The first 9 rows are patterns. Each new row is the sum of 3 different patterns, raised or lowered, with some noise. Before adding, each is slid sideways (what falls off one end comes back at the other) and multiplied by a number that may be negative. Names go in the order of the patterns.
Known rows, each followed by the names of its patterns:
[ -3  -9 -12 -13  -2  -6  12  -4   7  -2   3  -2  10  -3  -2   2 -13  12
   5   9  -1 -10 -10   8  -2   9  -5   6 -13] | D
[  3  14  -1  -4  -8 -13 -10   0   1 -10 -15 -11   7  -1 -14 -10 -10   9
  14   9  -2  -5 -12  -5  10  -5  -2  -3  -9] | S
[ -5   4  13   4 -15  -4   7   3   9   7  -7  -6   9   1   0  12   9  12
  -8  13  -5  -5   9  14   0   7   2  -3 -10] | R
[  8 -11  -5   3  -3  12  13   7  -1  -4  10  -8  12  -9  14  -8   7   6
  -8   0  12  -9  -6 -10 -12 -12   6  -5  -2] | E
[  8   2   6   4   9 -10   4   5   3   9 -13  12  15   1   3 -12   2   1
   8 -13  -5  13  -8 -13  12  -2  -7   6  -6] | U
[ -9 -10  -7  15 -12   2   4   1 -14  -8   9   4 -11   2  10  -9  -7  -2
  13  13   9  10   0 -14 -12  13   6 -11 -15] | Y
[ 12   2  13   4  11   8   6 -11   9   3   5   0   0   6 -10   5 -10  13
   1   0   3  -8  -2 -13   8   6  -9  -7   8] | H
[ 15   7  -5 -11   8  -2   3  12   0  -9  13  -9   7  -6   2 -11   0   9
   4 -15   8   9 -14 -10 -11  14  10   7  15] | Q
[  8  -6 -12 -12   4 -14  -7  -7  12  -1  11  13  -4  -4 -15  10   3  -9
  13  -1 -15   4   4   3  -3 -15  15  13  12] | P

New rows. What belongs after each?
[ 14  -1   1  12 -23  23  25   3  -7  13  22  28  26  22   2   4   7   5
  -8  11  12   3  -6  12  22  17  -3  20  30] | H Q P
[-3 -3 -7 19  5  7 30  8  0 18 13 12 11  0 25 34 14 17  3 -8 15 17 22 -3
 10 21 16  6  1] | D H P
[  3   5  12 -10  -5  10  -5 -13   6   6 -22  -1  15  22 -11 -33 -27  -9
 -11   7  -2   1   6  -5  -2 -26 -24 -14 -14] | D Q P
[ 22  15  -9 -10  17   6   2  19  22 -17  12   8   7  -1  -7 -10 -13   4
  -6  -4   3  11 -14 -12   2   7  -1   4  19] | U H Q
[ -8  -2  11  19  19   5  -9   1   5  11  12  15 -15  -9  -9  -3  -9 -12
  -5 -26  10 -15  -4 -21   9  -1   5  14   0] | S E H
[22 -4  0  8 19 -1  9  0  8 28 17 16  4 -7 32 42 17  9 -2  0 19 15  6 -4
 24  0 20 15 11] | S U H
[-28  11 -13 -11 -11  -8 -38 -17   7  -9 -39 -22   7  -6   2   0  -7 -14
  -4  11 -10 -38 -28  17  -2  -9 -26 -37 -34] | S Y P
[ 20  10  -7  29  -1  12  -3  31   0  12  -7  22  10   7   9  -5   4 -23
  -8  -8 -15   2  -3 -10  20  -4  -3  18  -1] | E U Q
[-20 -28  -4  -9 -12 -22 -16 -11   7  -7   1 -22   3  -8 -16 -19  -1 -31
 -20 -18 -10   7 -23 -29 -14 -15 -11  -3 -14] | D U P
[-20 -22 -20  -6 -10  -2  14   6  -7  -2  -8   8  19   6  -2 -20  -5   2
   6  -8 -26  -3  -6  -1  20 -15  -2 -35 -14] | D S H
[ 26   5  40  29  -3  28  22   7   6  11  32   9  27 -15  17 -12  17  10
  13  37  -9  -7  23  20  45  20  12   0  35] | S E U
[-34 -20  20  -4 -23  -6 -19 -25 -29 -28 -25 -22 -19 -10 -10 -32 -25  -7
  13   2  -5  -4 -26 -19  -9  -2  -6 -13  -1] | S R Y
[ -2   3   1   4  19  -3   5  19  -3 -10  34  19  15  -3 -25   0   6  -4
  -6 -10  11   3  13 -20 -17   8  15  -5  32] | S U Q
[  7  12  13  11   1  -6   1  22   1  -3  21  -1  20  -6  18 -18  -3  12
  31  -5   6   1  -5 -10   0   0   8  17 -26] | D R H
[ 13   7   5  26  10  14  -8   9  17  17   5   1  25  15  17 -26   1  21
 -11   6  27  -9   8  -3   9  18  -6 -14  -3] | U Q P
[ 23 -14  -1   5  -4  14   7   8  15   6  -2   5  -8   4  -8   6  -7  17
   5  -7  -7  -4   8  -2  10  14   1  -1  17] | R E P
[-14   2   3 -20   0  19 -19   2  -6  18  18  20  17  24   3   8  -7   6
   4  21  14   7  -7   1   3  15   2  -2  -6] | D E Q
[  4   3  -8  13   1  13  13   5  19  14   1  23  -4  11  -4 -13  -9   1
  24   2 -14   0   9  -2  18  -1  10 -17   6] | D S U
[  1  -3  -2   4   9   4  -6  -7 -22 -10  15  -6  20 -26 -14 -11  -1 -18
 -37 -13 -28 -10 -17  -8  -5  -3  -5  -8 -10] | D E H
[ -7   3  -9   7  -4  -3  12 -29 -16  -6  -5 -19  -5  10 -10 -21 -19  -4
 -29 -18   2  11 -22  -1  18  26  14   9 -13] | E Y Q
[  3 -11 -19   0 -10   2 -11 -20   2 -29  -6 -13   3   2  -1 -14 -11  -6
  14 -21   1  -6   7  10   2   4   1 -10 -15] | D R U
[-20  -7 -20 -11 -27  -6 -17 -19 -19  -7 -19 -25 -38 -26 -33   5 -12  -4
 -16 -28 -31 -27 -19  -4  -7   1 -24 -11   5] | D S E
[  8   0  -9  -8  13  -8   3 -20  24  12   4   9 -22   6  -7  19 -12 -16
  11  -2 -22  17  -4   1  -2 -16   9   1   4] | D U P
[ 26   1  12  18  32  17   8  23  10   8   8  19 -12   8  21  18   3 -10
  20  15  17  17  15 -13   7  14  26  42  24] | S Y H
[-32  -1  -6  25   5  25  13   7   0 -14   7   5 -19  12 -13 -21  -9   4
   3 -10  -5  -4  10  -7  11  -9  -8 -15   2] | D E P
[ -7 -21 -13 -23  11   0 -23 -14 -27   2  -8 -15   6 -15 -28   5 -11 -12
 -29 -12  -5 -12 -19 -20 -36 -31 -16  -6 -26] | D Y P
[-17  15  11  -6  13 -11  -5  -9   6  10   5   4  -7  -7  -9  10   2  14
 -20 -17 -17   0  13  21  13   6  29  17   6] | S R P
[  2 -18  19 -11   0   3   1  15 -10 -20  13  18  28  -1   9  -7  21  17
   1   5   8   6   2  12  -8  10 -13  19   7] | D R U
[ 14   2   8   1  -8  -5  20   9  -3   8  17  20  16  14  19 -12  -5  -9
  30   1  14  14  10  28   8  -6   1   2   5] | D S Q
[ -1  -2  13   1  11   4 -13  -8   4   6  18   1  -7  17  -5  -3  11  17
 -11   2   9   1  11  -3  -9   8 -14  -5   8] | D E U
[ 20 -26   4  -1  17  -6   7   4  -8  -2   6 -17  -6 -15 -14 -22  14  -9
 -23   9 -23  10  -1  -6   8  10   5 -22   5] | E U H
[-16   4 -23 -30  -8 -37 -14  -5   0  -9 -29 -10 -25 -13 -21 -14 -16 -21
 -42  -4 -17  -3 -19 -22 -22   7 -30 -15  -2] | E U Q
[ -1  -3   8   2 -24 -24 -15 -12 -17  -4   1 -30 -23  12 -17  -7 -18   2
 -37 -12 -16 -19 -17  22  16 -31 -30 -20  -4] | S Y Q
[ -4 -23 -22   3 -12   0 -16   1   9 -31 -29 -28  12  -4   2   2  -5 -11
 -17  -5 -22 -26  -5  -7   0 -25  10 -34  16] | R U Q
[  0 -34  -7  -9   6 -27  -5  -6 -22   0 -23  11  -7 -31   9   1 -30  -8
   5 -15 -15 -37   7 -10  20 -17  -7 -33 -16] | E H P
[ -5  15  -4   2 -16 -20 -27  -9  -1 -10  -3   5   6  -3 -10  -6 -21   8
   8   7 -11 -15 -24  11   9 -15   5 -27 -20] | D S R
[ 23   0  -4 -23  12  -3  15  11 -30 -22   6 -14 -11   2  -9 -16  -4   2
 -12   1 -12 -10  -4   0  15  11   0 -14  -8] | S R E
[-10  38 -24  14  26  -1  -7   3  14  19   6  -3   7   0   2  25  38  22
  10   9  17   0  10  -6 -12   2  11   3 -12] | R H P
[ -2 -11 -49  -3   2 -11   2 -14 -14  -6  -6  -3   4 -27 -26 -10 -17 -41
 -24 -17 -11 -20  17 -34  -1 -36  -2 -42 -25] | D E Y
[-16 -22 -12 -19 -11 -20 -22   2  17  -7  -1 -14   1   3  -5 -39   8 -21
   9  -7 -21 -12  -1 -11 -36  -3  -9 -31   2] | E U H
[  3   0   0  16   0   1  -2   4 -10  -7   0 -13   0  -1  12 -11   3   2
  18  11  12  28  19   6  -6  17   8  11  13] | D U Q
[-11 -14 -14   2 -35 -26 -21 -16  -1 -21  -1 -19   7   1 -32 -11  -5 -27
 -27  -8 -28   3 -16   1  -2 -27 -18 -20 -15] | R U P
[  9 -29 -26  -2  12 -30 -11 -14  -9 -27   0 -18 -14 -10 -17  -5   2  -2
  -5   5 -30 -11  -4   3 -25 -22 -31 -27 -19] | E Y H
[  2  -2 -19  12  13  10 -13  14  16  -6 -22   4  15  20  15  21   5  29
   9  -1  28  25  -3  24  13  -7  28  -4   9] | E U Q
[-17 -14  24   9   7  -8 -11 -17  -7  16  -1 -33 -10  16  10  13  21  -7
 -21  -4   4   4 -22  19  -2 -22   6  21  -7] | D Y P
[-14   2  19  -3  -5 -22  -3  -1   6 -15 -28   5 -19 -10  23   5 -18   3
 -10  16   2   9   1  21   3  14  -9  -6  -8] | D S U
[  7 -18  -1  -5  16  13   1   2   7  -5  -6  25 -27   7 -26  -3   3  -7
  -1  16  -5  -6  -9 -28   1 -14 -29   0   5] | E U P
[  3   0   8  18  10  -4  -3  36  17  11   1  -5  -1  10  16  -9 -14  -5
   0  12  11   9 -19  -8   3  17 -15  -4  18] | S Q P
[ -7   2   6 -17 -31  -3 -17 -25  -6 -11   1 -26 -19 -11 -25 -18  -5  -2
 -40 -16  -8   7   6  13  11 -39   4 -33 -11] | R Y P
[-19 -12   0 -21 -10   1  -4 -27 -11  -3 -24 -23  -8   3 -19 -35 -29  11
  -7  -3   2 -16  -5 -19 -30  -9  -6   8   5] | R U Q
[-12   1   2  15   9   4  -5  -8 -13  -9  12  10   2 -13  -8 -14   0  -1
  -5 -15 -11   4  -8   0  11 -24  -8  18   2] | S Y H
[  0  23   9 -18 -11  19   7   6  20  11 -12  10  15  -6  28   0  20 -16
  16  -4   3  10  19  -9  -5   6 -16 -25   3] | R E U
[ 31  33   9  -5  -2   2  21  21  21  -3  29  12  19   6  12  -3  -8  20
  17  32 -15  13  13  -2   0  42  19  21  26] | D H P
[  1  17  13   3   9 -11   3  -3  13  13  14 -10  -1   4  16   1 -19   9
  14  17  13  -7  -4  -1  13 -11  -1   0   4] | S R P
[-10  28  25  26   6  13  -2  13  27  -3  21   6  25   8  20  25  25   3
   6  17   8 -11  23  12   7  15  -2  21   5] | R U P
[ -7  20   9  -7 -16 -17 -16 -20  -2   2   3 -10 -13  -8 -10  -6 -15 -14
   1  -9  -2   6  -5   7  -5   3   4  -9 -27] | R Q P
[-11  -1   6  21  33  12  -3  -7  -3  14  32  16  -8 -14   5  16  14   4
  -3  23   9   7 -22 -10  -5  15   7  14   5] | S R Y
[ 14   5  10  25  -9  -6  12  -6  -8 -15  14  38  -5   5  36   5   4  -6
  -4 -10  -6  17  27 -11  -9 -23  14  19  27] | Y Q P
[  8  -3   4 -37 -16 -16   4  -3  -9   1   1   0  18   8 -13 -34   3 -29
 -12  -8  -9 -12  -6  -1 -20  -3 -12  -1 -19] | D R H
[ 6 20 14 20 26 19  0 20 13 -5 27 13 14 17 14 -1 10 12 32 -4 15 18 23 -2
 23 19 17 18 14] | R E Y
[  3   1  10   0  -5 -14 -18 -35   0   6   5  -2 -25  -8  11  -5  13   1
 -24  -6 -18   0  -9   1  10  -4 -14   4 -18] | D Y Q
[24 12 26 -1  9 24  6  7  2 25  8  1 -9 14 18 16 36  1  7  9 -8 11 23  3
 13  7  2 21 11] | D U Q
[ 20 -11  12  -7  11   6  10   5   1   6   9  -8 -30  10   9   0  -7 -17
 -19 -20   4  15   7 -21 -11  18  17  23  21] | S Y H
